Each cloud of rows lies close to a flat space through zero, with a little noise off it, and is much wider in some directions of that space than in others. After each cloud: how many dimensions does that space have?
In the rows, zero is written as 128.

[[122 103 125 157  66 199 134 142 153 114  94 186 111 133 143 132 117 116
   90 123]
 [121 138 126 122 114 127 146  98 128 129 119 110 124 151 131 138 131 126
  133 132]
 [153 137 128 105 107 140 122 144 138 124 108 138 135 137 128 120 126 136
  137 143]
 [167 121 147 130 151 156 127 132 110 107 106 157 104 126 125 128  96 108
  146 110]
 [125 124  99 127 118 121 120 130 143 120 123 137 118 133 135 109 123 128
  109 123]
 [ 80 124 150 157 148 109 168  69  92  89 150 108 151 138 117 180 164 107
  187 101]
 [122 115 155  90 132 123 134 119 144 136 162  88 135 131 125 178 128 136
  148 126]
 [149 131 121 122 143  98 137 121 118 160 114 112 126 127 122 104 123 160
  138 116]
 [132 124 157 110 138 161 102 126 142 108 133 125 115 121 133 178 105 107
  128 127]
 [ 76 122 106 155 117  98 179 105 130 171 149 101 115 148 117  95 148 145
  109 126]
 [134 116 141 126 103 149 139 106 132  97 117 148 131 129 157 187 142 112
  151 130]
 [138 113 108 125  83 150 142 146 135  99 123 171 129 140 137 119 134 115
  116 124]
 [147 151 141 116 124 126 114 106 118 151 132  72 139 120 124 146 126 129
  141 128]
 [172 121 134  94  94 150 152 119 130 155 130 102 106 148 131 125  98 129
  119 125]
 [120 135 127 118 130 109 144 108 136 150 120 101 129 145 124 137 134 146
  143 126]
 [138 104 135 117 137 115 145 102 133 126 128 113 132 135 142 140 121 143
  151 131]
 [150 140 146 141 136 142 125 116  90 109  97 131 181 144 132 134 125 124
  143 133]
 [119 116 131 109  95 152 109 156 138 133 149 144 131 121 116 125 119 142
   71 114]
 [149 109 125 129 151 126 138 164 134 159 140 142 117 126 145 134 112 122
  107 127]
 [155 125 111 101 113 126 126 171 146 143 179  98 110 115 114 114 119 102
  129 120]
 [115 118 101 136  97 124 155 117 152 146 113 119 114 148 117 122 131 143
  130  92]
 [131 119  95 115  98 113 118 134 156 124 136 136 105 111 135 108 138 139
  120 125]
 [124 112  98 145 133 106 136 157 147 109 130 157 124 117 124 104 147 125
  159 120]]
  14

[[133 141 149  98 135 175 109 136 153 118 147 129 148 103 168 111  88 126
  120 128]
 [130 153 128 168 127  94 106 111 125 141  92 161  89 146  98 162 157 158
  139 151]
 [130 181  72 177  76 116 121 136 137  79  73  64 110 129  59 130 139 152
  183 118]
 [124 127 149  87 146 111 151 143 107 149 137 168 135 139 140 103 143 111
  106 117]
 [110  66  92 162 134 139 159  64 143  76 151  69 163 117 157 178 102 163
  138  85]
 [121 112 159 108 144 122 143 116 108 156 165  62 160  83  65 115 125 130
  138 102]
 [132 143 148 119 170 123 139 154  85  72 146 152 157 134  69 120 135 136
  110  87]
 [120 132 124  98 103 127 139 167 119 134 136  96 136 136 131  83 141  87
  130 116]
 [ 91 130 129 112 150 170 157 133 171  36 159  49 180 105 119 134  75 214
  142  18]
 [140 147  90 203 119 108  84  97 105  81  83 118  94 130  80 180 147 163
  159 151]
 [109 126 125 110  99 153 145 126 177 117 136 110 144 140 201 122 109 124
  127 103]
 [120 110  85 129  98 135 178 111 194 144 110 110 121 137 193 132  98 148
  141 116]
 [141 118 153 153 155 150 138 135 166 154 153 122 133 110  66 160 101 158
  120 134]
 [134 147  62 176 106 145  94 102 142  55  78  94 108 117 140 152 106 176
  169 132]
 [125 121 108 122 110 126 157  70 146 134 113  93 141 100 153 134 113 141
  153 116]
 [123  91 118 120 131 137 161 123 125 103 157  94 163 128 142 126 116 116
  122  95]
 [156 112 132 112  95 138 163 118 158 201 135 139 133 127 157 112 123  62
  118 171]
 [111 173 151 117 125 174 108 152 170  64 138 113 147 129 139 131  97 168
  131  81]
 [142 197 147 116 120 121 106 167 112 127 105 148 115 126  67  99 144 122
  138 138]
 [132 112 127 106 136 109 109 131  85 153 124 170 112 137 174 106 150  87
  112 161]
 [118  75 106 157 161 139 179 131 143  77 162  71 161 126  76 158  99 183
  128  68]
 [138  78  97 156 178 107 141 137  89 123 132 110 122 116  60 139 127 162
  129 130]
 [134 154 129 161  89 123 108 195 130 128 127 111 109 169  63 120 165  82
  133 150]]
  10

[[137  95 143 104 113 118 116 131 123  88 126 102 145 151 126 117 131 147
  121 125]
 [133 124 115 121 129 132 126 130 127 127 127 134 122 119 132 127 122 118
  130 122]
 [105 160 144 216 116 123 166 106 165 213 136 156 109 130  70 158 125 143
   90 155]
 [131 108 129 101 125 122 118 126 122  93 125 116 138 139 135 116 132 132
  132 120]
 [142  79 108 117  84  98 125 129 127  99  98 118 109 153 105 132 136 145
   93 131]
 [131 150 109 149 142 148 140 130 139 171 138 158 115  96 121 138 107 104
  131 124]
 [132 127 113 114 130 126 123 133 117 118 118 127 121 125 145 128 134 119
  137 125]
 [108 147 155 148 139 125 138 115 139 140 144 123 151 143 118 131 140 142
  130 134]
 [134 135 118 135 140 152 132 126 137 153 142 149 121  98 122 127 101 108
  129 119]
 [106 157 175 181 132 139 143 110 144 173 145 131 124 128 101 127 121 147
  117 151]
 [124 139 124 164 127 136 148 118 150 172 140 151 118 116  97 141 112 122
  111 131]
 [133 127  93 112 136 132 130 129 126 126 123 145 121 113 139 130 124 103
  135 115]
 [132 128 105 148 119 116 145 135 143 153 127 143 130 131 106 156 133 126
  110 127]
 [132 147 117 129 146 140 132 138 131 145 143 139 141 112 138 137 120 114
  143 119]
 [111 136 155 167 123 129 144 107 149 157 142 133 129 135  93 131 124 143
  109 140]
 [120 124 144 132 125 127 128 116 131 123 131 123 127 133 120 118 127 136
  123 132]
 [136 133 138 115 143 149 116 136 120 123 140 123 134 112 145 116 113 121
  146 122]
 [147  95 130 100 114 118 114 142 121  90 124 106 144 144 130 123 129 142
  124 122]
 [140 103 112 122 113 129 127 128 131 121 122 135 115 123 115 126 114 123
  112 123]
 [141  89 121 115 104 113 126 131 133 103 122 118 134 146 109 130 128 141
  107 123]
 [ 94 161 165 210 113 103 165 103 160 188 134 134 130 160  74 158 155 165
   94 162]
 [121 158 119 145 140 132 137 130 129 158 129 143 120 115 135 140 132 117
  136 133]
 [117 172 111 158 147 135 146 129 135 177 133 156 119 106 132 148 130 107
  139 131]]
  6

[[ 86 136 125 118 104 147 134 134 136 139 114 130 139 108 106 118  68 111
  102 143]
 [146 121  99 137 146 149 121 138 110 126 112 109 160 113 125 113 111 153
  166 117]
 [142 118 134  94 126 104  98 106 107 148 126 123 134 182 102 129 139 132
  122 107]
 [106 105 121 113 111 113 141 125 143 141 106 100 155 107 128 172 137  96
  147 122]
 [108 118  84 124 143 113 162 141 148 171 130 124 114 111  96 151  98 139
  149 140]
 [123 104  77 131 133  87 101 120 109 121 156  84  89 116  85 133 131 162
  141 143]
 [156 102 120 125 114 143 123 140  98 102 116  77 104 144 150 165 110 164
  153 117]
 [117 131 118 113 131 140 181 125 145 106 143 118 147 122 130 129 134  96
  131 111]
 [143 123 133 104 131 146  90 134 162 159 148 106 128 125 150 130 123 111
  134 110]
 [119 120  94 144 159 112 132 134 119 107 125 141 104 153 108 146 137 114
  120 113]
 [101 128 100  82  97 111 145 140 104 127 118 140 144 105 156 148 104 129
   98 126]
 [121 124 141 128 118 111 139 131 131 120 117 127 166 147 115 153  97 164
  121 148]
 [147  91 145  95 123 125 134 143 139 123  84 110 161 131 173 155 105 129
  156 116]
 [106 120 138 110 127 134 108 150 112 118 122 144 128 126 124 155 104 119
  140 115]
 [130 118 104 174 137 142 116  90 131  98 128 142  72 149 110 132 128 139
  183 107]
 [116 138 136 124 144 131 121 117 112 105 118 102 122 121 140 172 118 127
  134 129]
 [140 136 141 145 124 123 132 101 145 134 133 142 116 124 131 150 109 118
  136 118]
 [123 124 133 178 131 130 114 136 131 116 118 146 138 155 121 130 159 125
  120 119]
 [ 56 128 154 127 121 130 145 149 120  88 138 148 135 141 115 122 103 131
  101  95]
 [155 107 138 151 125 115 105 132 128 167 107 114 115 130 116 142 103 125
  130 111]
 [116 137 147 111 113 146  93 168 105 103 155 121 143 115 111 141 129 126
  126 161]
 [108 127 145 104 144 114  98 121 111 144 115 117 123 167 104 155 146 138
  133 142]
 [128 115 137 115  86 142 127 110 111 154 119 114 143 162 154 125 175 161
  152  85]]
  18

[[ 49 118  96 111  97 161 120  74 156 123 103 167 123 123 130 138 157 111
  101  88]
 [113  63 166  36  96 158 111  99  85  84 130 153 188 113 151  70 144 146
  121 133]
 [175 136 133 129 159 108 164 169 102 137 144 124 124 114 140 124  82 124
  127 161]
 [ 91 134 112 101 131 171  99  63 164  76 149 162 161 185 151 126 167 131
   90 116]
 [129  93 104 130 153 137 127 196  68 150 193 149 150 128 150 155  79  89
   93 172]
 [ 63 165  93 137 120 155 160  41 187 139 103 140  95 141 136 152 170  92
  145  99]
 [122 168 157 132 110  55 119  94 140 112 122  89 125  81  77  89  87 149
   89 116]
 [ 98 143  86 112 139 163 160 112 125 111 140 173 133 141 175 149 122  99
  117 148]
 [ 66 146 109 141 126 130 133  74 148 150 162 105 114 137 123 146 145  68
  131 130]
 [155  91 104 130 144 178 158 188 104 163 101 165 111 126 167 160 142 120
  154 113]
 [148 114 147  79 142 130  92 134  99  74 167 148 185 136 136  88  99 156
   54 146]
 [150 139 153 169 116  79  63 158 135 101 126 103 143 132  79 115 107 187
  109 117]
 [135 193 119 188 138 103 120  91 199 116 118 104 103 154 103 135 141 154
  125 103]
 [ 64 127  92 104 109 192 231  55 177 202  37 139  48 101 156 156 207  63
  213  77]
 [155 207 146 120 143  77 152  71 150  95 151 104 129 113 116  92  90 135
   97 153]
 [177  98 135 125 159 155  69 174 120  98 149 152 177 170 140 126 134 181
   66 109]
 [130 155 123 109 142 125 152 112 126 118 139 141 133 119 137 118 106 118
   95 141]
 [ 81 205  86 202 100  77 138 121 152  86 129 143  95 137 116 171  72 116
  150 171]
 [ 94 130 147 134 129  98  47  81 156 109 184  94 172 144  78 103 129 138
   39 106]
 [151 134 179  95 123 101  87  90 128  76 150  94 170 135 106  66 129 172
  106 128]
 [169  63 138  70 132 174 138 183  72 120 113 171 157 115 169 117 127 145
  132 135]
 [226  76 179  86 149 140 107 197 103 134  81 132 152 111 124  83 133 207
   95  87]
 [ 74 130 123 115 105 130 121  70 154 132 124 119 125 122 113 125 150 113
  122 107]]
  8
